Each new row is followed by what is left after taking away its nearest point in the smallest flat space through zero that holds the last named rows.

j_844, 3 rows:
[[ -3  11 -30  38 -10  19  -1   2  31   3  20  15  -8  14   6]
 [-26  18 -35 -24 -11  13  -8 -25  14  -4  21  24   4 -19  -5]
 [  2  30 -14  15  -2 -24  19 -27  -6   3  11  28  -7  -1  17]]
New rows:
[ 21  -5   4  21 -25 -13   0  13 -19  22 -10  -6  -5   5 -10] -> [  8  -1  -8   4 -29  -5  -6   4 -14  19  -3   1  -1  -5 -15]
[  7 -19  -1 -14  21  -2 -17  -9   6  -8   0  -3   9  -1 -18] -> [ 12 -11  -5   2  20  -8 -10 -13   7  -6   4   4   5   5 -11]
[-20   4 -29  -9 -18 -10  20  11  -6 -34   9  12 -15   6   8] -> [-14  -7 -16  -8 -14 -10  18  23 -10 -34   0   0 -14  10   6]

j_26:
[[ 29  -1  -8   6   3   6  -5  20 -11  15  30   1  -3 -23  19]
 [  7  23  -1  22   5 -48   5  20  -4  -9 -13  15 -19   7   9]
 [ -5  -7  19  -4 -14 -10   4   9 -10   4   5   3 -23 -10  -7]]
New rows:
[  4  -2   2 -13 -22  13   8 -10  -3  14 -12   1 -13  -4  -3] -> [ 11   7  -8  -5 -14   6   7  -7  -1  11 -15   4  -8   0   4]
[-17   2  28  -1  17  14  18 -34  -1   6   7  -1 -16  -2  16] -> [ -8  10  20   7  23   6  17 -28  -1   5   8   2 -14  -2  24]
[  6  -2 -34   7   0  14  17 -11  13  10   5   1   0  16   2] -> [  1  -5 -21   5  -9   4  20  -5   7  11   5   4 -16  12  -3]
[-19  -7  14  -4  -3  17   5  -8   3   9  -3  -1 -27 -29  -5] -> [-10   7  -3   7  11   9   3  -7   9   4  -9   2 -15 -20   6]
[  0 -13  -1 -28 -24   1  13  24  34  -1  32 -20   2 -14  -9] -> [ -1   0 -10 -18 -15 -14  14  23  40 -10  18 -16   7  -1  -6]
[ -4  15   1  -4 -12   0  10  -1 -34   0 -18  -3  12  -8  22] -> [ -6  13   2  -6 -13   4  10  -3 -33   0 -18  -4  14  -8  20]

j_143, 3 rows:
[[ 13 -38   1  27  19  11   0   9 -40 -16   1  12  -6   1   8]
 [ -5 -25   6  -2  15   0 -13  -3  -6 -12  12   5  13  14   9]
 [ -8   3  14   6  -6  16  20  -2 -11   6   8   2 -20  15 -10]]
New rows:
[ -3 -10  17   7 -16  -9  16   7   5  20   9 -11   4  -4 -20] -> [  1 -18  13   8 -10 -14   7   9   4  15   7 -10  12  -8 -14]
[ 12 -19 -22   2   4 -21  -8 -12  15 -10  22 -16  19 -23  -4] -> [  6 -13 -11   7  -3  -7  11 -13   6  -3  27 -15   0 -12 -14]
[-14  17 -12 -16   9 -22  21 -18   8  22 -11 -23   8  -7  -8] -> [-11  -5  -9  -4  20 -15  20 -15 -12  13  -7 -16   6  -1  -4]
[ 19 -15  -4  15  -2 -14   5  20 -17   1  21 -11   4 -18  11] -> [  7  -4   3   3  -9 -13   8  13  -3   7  28 -14   4  -7   6]
[-24   6 -22 -21  -3 -24 -14  -4  23  -9 -13  -7  23 -23  13] -> [-26  -4  -8  -3  -3  -3   8  -2  -5  -8  -6   0  -2  -9   5]

j_516, 3 rows:
[[ -9  -3   9  17 -19   4 -19  28  -2 -13  -9   4  -6 -10  -5]
 [-21 -12 -10  13  35 -14  25  -4  12  23  -6  16  -4  -2   4]
 [ -4   2  -9 -24  18  13 -20  -8  40 -10   4  -5   4   2   6]]
New rows:
[  8 -18  18  19  11 -18  -1  -6  -6 -14 -12 -13 -14 -12 -17] -> [ 12 -15  15   8  15 -14  -4 -14   2 -16  -8 -17 -11  -9 -15]
[ 10  15  -3  11  19  -3  10 -10  17 -11  12   1   7  16  22] -> [  9  14   3  21   6  -3   5   2   7 -15   8   2   4  12  19]
[  8   9   4   2  -9  19  15  -2 -11 -11  10 -11 -20  -8  16] -> [ -1   5   1   4   1  18  15   0   0  -8   7  -6 -22 -10  17]
[ -8  12  -5  21 -23 -21  17 -21  21  -2   3  -9  -4 -19   4] -> [ -6  13  -5  17 -25 -18  12 -21  24  -6   4 -11  -3 -19   4]

j_98:
[[  8  -5  -2  -4 -25   7   6  -2 -23 -16 -16 -26   0 -15  -6]
 [ 31   4   9 -19 -48  12  -4  17   1   9 -19 -19   2  -4  -3]
 [ -9  28  -8 -12 -25   7  14  11  -3  -1  14  -3 -28  14   2]]
New rows:
[ -1 -16  19   5 -23  10 -16 -18  14  -6 -23 -10  18   4  29] -> [-18  -4  12   7 -16   9  -8 -19  13 -10  -9  -4   4  13  31]
[ -5 -28 -13 -13  31 -14   7  -1   7  26   5   5  32  -4   4] -> [ -6 -12 -19 -23   4  -6  18   6  -4  19   7  -8  14  -1   3]
[  2  -8  14 -12 -12  28  23   2 -13   2  10 -11  11  -5   2] -> [-3 -9 14 -8  3 24 20  0 -5  7 16  0 13 -1  4]
[  3  14  -1 -16 -19  -3   1  -4  -9   8   3  10   4 -18 -13] -> [ -2  10  -2 -11  -6  -6   0  -8  -7   7   6  15   7 -18 -12]
[ 20 -15  19  -2   9 -11  -6  -2   3 -16  -4 -14 -22   5   7] -> [ 16 -10  18  -3  10 -11  -4  -1   5 -15   1 -11 -27   9   8]
[ -8   6 -13   7  37  -4   7   3  15  -2   3   3  -8 -10   8] -> [  6   7 -10  -1  14   2   6  10  12  -1  -7  -9  -7 -14   6]

j_506 (3 x 15):
[[  0  -8 -23  14  17  26 -18 -17 -37  -3 -35   7 -18  11  10]
 [ 25  -3   7  18  -3  14 -16   6   1 -18  15 -13  14  21 -12]
 [ 16  -9 -19  13  -1   9  10  -9   1 -12  -7   8  27  16   4]]
New rows:
[ 16 -18  20  -3  10 -13  17 -23   4   2 -15  -4   9 -11   2] -> [ 17 -17  25  -1  12  -9   7 -21  -1   1 -13  -9   2  -9  -1]
[ -7 -10 -15  13 -14   1   1   7 -10  14 -21  17  16  16  11] -> [ -9  -4   2   9 -17  -4  -8  17  -5  16  -7   7   7  11   3]
[-17  16 -18 -11   7  19   6 -11 -15   1   1  10 -16   3 -22] -> [-10  16 -13 -10   1  15  10  -6  -4  -3  13   7  -4   6 -26]
[ 17  21   5  10  19 -16 -12  17  -6   3   2   4   9  13  18] -> [ 12  21   3   6  19 -20  -7  15  -6   7  -1   7   7   8  21]
[-16 -14  21 -12   4  -1 -14  -8 -14   4  -4  -5 -15  20   6] -> [-11 -16  16 -11  -1  -5  -1  -9  -3   1   0  -1   3  23   7]
[ 22   0 -17   7 -21  20 -14  -5  -3   2  -6 -22  21  14 -15] -> [  3   5 -13  -9 -21   7  -6  -4   0  16  -9 -18   7  -4 -10]

j_488:
[[ 14   3   3   6 -40 -43 -20   0  -5 -46   6  -1   8  -5  26]
 [  8  40  -2  -2  -3 -21 -36   6  -1 -41 -13  12   2  -2  -6]
 [ -6  10  19  -1 -32  -4 -23  -2  12 -39  30   0  -3 -14  27]]
New rows:
[-18  13   6  19  -6   4  20  -6  17 -21  14   7  22   6  14] -> [-14  13  -2  20   4   1  25  -5  12 -12   1   8  24  11   4]
[-11   4 -21  -5 -13   1  -7  -3   0 -18  17  -7   4  22  -1] -> [-11   1 -24  -5  -6   5  -1  -3  -1  -8  13  -7   4  24  -6]
[ -9 -11 -18  12 -21  -8   0  19  13  14   5 -13  17  20   1] -> [-13   3 -16   9 -14   0  -9  21  17   9   5  -9  14  18  -5]
[-12 -21  11 -18  22  15  13  -9   6  -4  -6   4  15  -2  21] -> [ -6 -12   7 -17  20   3   4  -7   3 -15 -14   7  17  -1  19]
[  3  -7  20 -19   7   9  -9  15  -7 -22 -12   3 -13 -13  -2] -> [  5 -18  17 -17   6   6   0  14 -10 -13 -14   0 -11 -11  -1]
[ 16 -14  10   0  10  -8   2   2  12 -22 -23  12   2  21 -18] -> [  9 -20  18  -1   5   4   5   0  18 -19  -9   9  -1  17 -11]

j_328 (3 x 15):
[[ 48 -17   6 -26 -21   7  -2 -18  14   3   2  28 -20  19   4]
 [  1 -13  -6  24 -15   2  11  -5 -14  -3 -14  28  -9 -17  -5]
 [ 30 -22  -1 -22   2 -16   5 -28  -3  19  -6 -15  -4  18  -4]]
New rows:
[-10  22 -20   5  13 -11  18   3   2  19 -12 -15 -10   1 -22] -> [  2  23 -16  -1   3  -2  14   5  11  14  -8   2 -17   5 -18]
[  7 -21  -4  -7 -22  -5  13 -18 -15  16  20  13  -9  -4   9] -> [-11  -6  -2  -6 -13  -2   7  -4 -10  11  28   1  -1  -5  12]
[ 20  20   6   0  22   5   6  10  -3  11 -15  -2  -2 -10 -23] -> [ 22  20   7   0  20   7   5  11  -1   9 -14   2  -4 -10 -22]
[  9  -8  -5  20  -4 -23  -7  -7 -20  12  16  21 -14   1 -12] -> [  2   4  -1  11   3 -20 -15   2 -11   9  26  10  -9   7  -8]
[  8   0   0 -15 -10   2  -7 -12  21   6   7 -20 -18   4  20] -> [ -6  -1  -4   4 -11   2  -2  -8  11   3   0 -14 -17 -10  17]

j_423:
[[  6 -15  -1  22  30  12  -3  11 -34 -11  -5 -26   8  -4  20]
 [  1  24   4  -4  -4  -2   9 -12 -12  -8  17 -27 -16  18   9]
 [  6 -17   5  14  -3 -33   1 -17 -10   8  15 -16  -2  14 -20]]
New rows:
[ -5   4  12  13   3  -1   3   8  -1   0 -14  10   0   0 -19] -> [ -5  11  13  11   3   1   5   6  -4  -3 -11   4  -4   3 -15]
[  2   4  -9 -14   6  -2  -9  19  17  -7  12   1  15   1  14] -> [  4  -1  -7  -9   6 -11  -9  14  13  -5  17  -5  14   5   9]
[  2  12   8  -3   1  -3   9  -2  -1 -19  -1   2   1   7   1] -> [  3   3   7   1   3  -6   7   0   0 -16  -4   6   5   3  -3]
